The first 7 rows are patterns. Each new row is the sum of 2 different patterns, raised or lowered, with some noise. Before adding, each is slid sideways (what falls off one end comes back at the other) and multiplied by a number that may be negative. Names go in the order of the patterns.
In the rows, zero is written as 128.
Known rows, each followed by the names of its patterns:
[ 98 156 110 144  97 122 134 137 121 131 137 138 130 109 114 135 128 119
 152 125 159 128 106 143 143 138 149 125 119 128  96  99 160 144 129 128
 111 118]
(3)
[112 119 156 135 133 142 125 153 155 132 123 145 127  95 107  90 158  97
 150 165 118 100 134 137 124 133 137 126 144 144 111  94 123  93 126 152
 131 134]
(4)
[116 115 125 165 111 129 125 116 138 140 160 127 134 144  99 166 144  95
 133 123 133 123 161 124 169 184 138 122 103 103 134 164 159 107 151 165
 146 130]
(0)
[141 144 107 139 124  84 105 150 101 134 138 147 108  81 100 131 132  75
  80  87 127 136 114 154 105 150 158 144 121 143 105  82 110 130 141 124
 153 119]
(2)
[144 105 130 128 132  99 119 141 157 106  99 119 148 138 149 125 114 131
 117 113 122 157 137 146 159 134 120 116 138 104 115  99 141 172 120  90
 108 123]
(6)
[101  98 129  95 114 143 126 193 126 145 132 117 134 121 129 116 128 101
 143 135 161 114 107 103 144 117 150 127 128 106 119 130 123 112 105  89
 131 128]
(1)
[136 117 108 147 162 142 122 129 116 117 110 139 150 125 140 108 129 106
 134 142  90 109 116 130 130 127 135 140 137 145 143 126 150 115 129 161
 137 150]
(5)

New rows. What belongs after each?
[187 208 139 172 145 100 124 160 148 154 152 166 136 164 149 120 174 179
 120 162 171 109 152 154 181 144  89 122 150 142 110  92  95 147 163 125
 172 161]
(4) (2)
[159 152 141 147 167 172 144 153 154 158 182 142 173 174 177 189 173 148
 151 164 166 162 157 166 151 162 141 175 183 147 173 141 141 132 174 160
 133 148]
(2) (5)
[157 178 157 128 164 158 135 137 165 163 168 155 131 110 135 104 150 179
 146 158 119 139 155 155 159 133 131 160 170 150 141 164 152 122 137 123
 170 133]
(4) (5)
[ 87  92 100 116 109 101 131 122 121  92  99  84 108 134  70  93  95 100
 112 111 127 112 114 124 100 124 128  78 108 124 114 116 127  95 114 147
 133 111]
(0) (5)
[ 96 144 125 136 113  99  93 115 114 106  84  91  99  91 128 107  86 109
  95  87 115 117  76  76 102 122 103 134 127 142  92  66 117 121 138 112
 120 117]
(6) (5)
[ 97  92 113  81  72 104 108  77  96 147 130 101  74  94  65 105  96  83
 120  98 104 110 107  69  98  89  95  91 107 148 127 114  86 109 138 152
 110  93]
(2) (6)
[150 137 133 162 140 125 150 135 160 155 132 142 149 178 166 148 143 144
 130 117 146 160 149 152 143 143 136 155 147 126 130 120 138 156 135 153
 157 159]
(2) (5)
[ 99 106  98  99 140 106 168 149 125 108  88  96 111 136 126  96 113 143
 125 128  96  92  97 143  93 122 107 102 107 113 133 106 107 109  70 137
 121  74]
(0) (1)
[120 110 139 152 119 144  97 152 151 136 155 116 109 135 120 142 142 137
 128 135 114 102 116 148 156 128 118 122  96 156 126 120 110 105 128 149
 141  74]
(0) (2)
[149 157 142 143 186 172 152 150 156 134 149 122 146 158 132 142 132 143
 151 139 146 161 168 135 151 140 133 156 162 172 137 170 150 167 144 150
 139 167]
(3) (5)
[ 94 145 139 122 117 113 122 110 120 100  99  85 123 107 140 106  93  96
  98 109 137 137  98  89 111 132 134 123 125 143 121  96 136 113 124 116
 100 111]
(1) (5)
[174 205 157 186 150 151 143 190 195 170 159 172 167 179 142 170 198 178
 169 166 171 130 166 124 128 130 146 170 157 163 165 179 167 194 162 153
 155 160]
(1) (5)
[102 116 113  86 102 113 131 100 132  85 103 111 131 106  96  66 115  95
 117 108  90  70  97 113  92  95 111  88 135  87 106  67  83  86 114 116
 100 166]
(4) (1)
[ 79  88  94 103 122 114 126 139 110  79  80 117  82  83  96 112 169  94
  49  97 110 126 100 102  94 107  49  70 141 143  83  76  80 113  85 147
  86 104]
(3) (6)
[102 114  98  62  93  85 131  84 112 141  82  83 119  88  87 101 114 105
 119 126  97  79 110  82 102 143 100 111 112 102 145 118 102 105 115 151
 140 105]
(4) (5)
[163 156 159 167 139 143 159 159 134 146 187 139 189 188 132 145 133 162
 124 156 118 188 228 148 109 113 126 166 150 171 135 168 145 151 162 169
 119 119]
(0) (6)
[131 116  98  98  83 105 107  94 121 102 127  89  73  89  68 101 128 137
  85  98 108 139 101  90 127 158 116  95 103 118 128 111 129 128 105 137
 108 140]
(6) (5)
[111 118 102 126 134  89 108 105  89  99 135  92 110 120 121  92  77 104
 118 121  88  82  80 106 122  93 124  85 132 151 120  93 114  93  86  89
 114 120]
(2) (6)
[182 181 157 152 184 202 153 161 191 184 168 202 159 119 156  70 157 157
 155 173 140 157 176 175 162 196 141 168 144 174 175 194 141 145 122 133
 179 157]
(4) (1)
[156 121 140 121 133 165 138 125 123 129 137 123 123 136 173  94 135 155
 130 132 145 162 112 151 127 155 148 139 119 121 128 109 126 147 150 148
 121 129]
(3) (4)
[ 81 118 157 103 117 124 118 121 116 116 158 157  76  94 110 128 147 131
 167  92 153 126 163 129 129 111 116 117 121 124 124 155 136 128 134 126
 110 129]
(3) (2)
[100 104  96 102 113 127 109  93 103 115  97 116  97 116 115  94 104  99
 107 111 123 107 119 141 102 107 109 108 119 112 119  93 112  96 126 104
 112 105]
(3) (5)
[ 97  79 115 115 108 119 100  94 106 131  94  82  98 115 118 125 119 106
 115 103 117 112 118 108 111 111 104 126 135 104 106 126 112 111 106 110
  91 109]
(0) (5)
[148 182 135 141 169 160 158 127 155 134 158 123 134 172 161 140 162 160
 148 175 160 141 129 167 176 160 144 165 193 194 197 154 139 153 140 150
 127 112]
(2) (6)
[158 126 139 123 118 145 123 155 171 140 105 115 135 129 168 139 184 140
 155 114 145 123 130 146 158 118 139 146 140 151 138 118 132 162 101 136
 103 126]
(3) (0)
[104 129 106 128 142 112 118 112 118  97 127 133 129 115 130  97 101 116
 111 121 128 121 128 121 133 129 120 134 140 116 148 138 110 116  93 118
  91 104]
(4) (1)
[130  65 105 114  84  98 103  98  94 129  85  64  89 108 107 125  93  71
  94 110  89 102 104  90 125 109  99  67 125 126 120 110  93 124 106 125
  99  88]
(0) (2)
[116 118 147 135 141 144 128 132 141 145 126 135 157 124 162 158 120 133
 124 141 120 144 116 159 183 134 112 111 118 144 139 151 124 149 137 139
 142 144]
(0) (6)
[187 179 184 134 108 127 154 152  97  98 105 156 150 148 181 111 172 171
 168 157 183 121  88 128 161 167 158 186 159 162 157 138 159 166 111 148
 173 121]
(2) (5)
[135 116 163 176 159 143 171 169 147 152 126 126 169 198 169 175 164 144
 156 148 162 156 125 160 140 141 154 123 131 152 169 136 155 189 161 202
 131 167]
(4) (0)
[119 127 161 168 140 155 119 131 143 122 137 154 101 131 155 134 199 128
 139 147 142 139 142 173 153 176 104 182 135 145 144 152 122 153 142 160
 140 147]
(4) (1)
[135  71  92 105  92 103 132 127 127 107  97  90 147 124  91 104  89 106
  72 106 124 149 150 110  82  72  55 130 117 142  59 117 138 125  98  95
  99 108]
(3) (0)
[113 139 119 103 101 124 148 134 107 109 109 101  81 109 111 120 104 104
 127  88 101 123  83  92 102 115 111 117 123 112 103 120 106 107 139 101
 112 130]
(4) (5)
[ 97 109 144 114  98  69 109 159 122 102 117  90 117 115 115 116 116 112
  52  82  46 138  83  91 122  82  75 111 111 105 119 119 114 130 117 107
  58  98]
(4) (5)
[105 101 104 118  90 114 135 118  92  98  99  88  96  94 106  89 119 103
 109 117  96 113  86  71  80 101  83 109 116 110 100  80 100  99  84  73
  91  87]
(2) (6)
[112 121 125 104 118 117 127 154 144  98 131 112  90  84 150 159 138 113
 103 150 134 163 106 118 108  94 135 105  89 107 127 111 133 138 121 119
 106 113]
(3) (2)
[101 135 133 138  96 143  82  99 111 163 137 113 103 132 172 178 151 103
 111 119  79 130 123  99 118 153 108 129 146 143  91  91  92 106 165  96
  65 116]
(2) (6)
[151 170 137 166 128 181 205 164 132 156 144 144 135 162 167 160 154 149
 176 187 134 148 152 146 153 186 143 156 168 164 139 129 163 168 174 149
 136 131]
(2) (6)
[134 108  99  19  80 104  81  83  83 106 110 122 104  96 103  94  75 123
 111 114  63 111  78  91 124  90  97 126 103 119 117 138  74 105  94  84
  93 135]
(0) (1)
[112  91  91  81  41 102 132 115 116  96  63  87 132  92 109 121  79 103
 118 110  96 130 134  88 132  87 125  89 105  97 103 128  73  88 131 122
 125  99]
(3) (0)
[125 131 123 122 111 108 133 128 103 117 114 122 117 117 130 132 117 129
 133 117 122 106  97 155 147 122 118 116 113  78 127  85 147  80 128 145
 120  98]
(3) (4)
[134 124 153 159 149 177 131 171 182 183 159 165 136 122 126 162 149 153
 191 140 159 164 127 169 160 119 158 193 114 152 165 173 150 123 152 142
 171 101]
(3) (2)
[ 69 113  90  95 111 135  99 131 144 106  89  71  72  95 122 125  70 122
 129  98  95  78  84 100 138  74  83  88  90 106 112 130 105  98 101  75
 125 121]
(0) (5)
[108 107  91 123 108 100  75 123 127 121 107  97 124 112 126 101  91 125
  71 107 109  86  98 105  98  99 130  94  75  91 109 103 121  94  78  99
 109  94]
(0) (2)
[116 101  94 130 109  92 118 127 107  92 111  64 122 132 118 124  96  99
 119 121 115 117 127 113 127 136 108 132 110  88  78  85 116  58 126 147
 120 105]
(4) (0)
[107 167 120 143 111 160 155 163 160 148 143 140 152 108 120 126 153 169
 156 110 152 137 135 136 156 151 163 116 128 152 138 100 146 148 158 149
 145 132]
(3) (6)
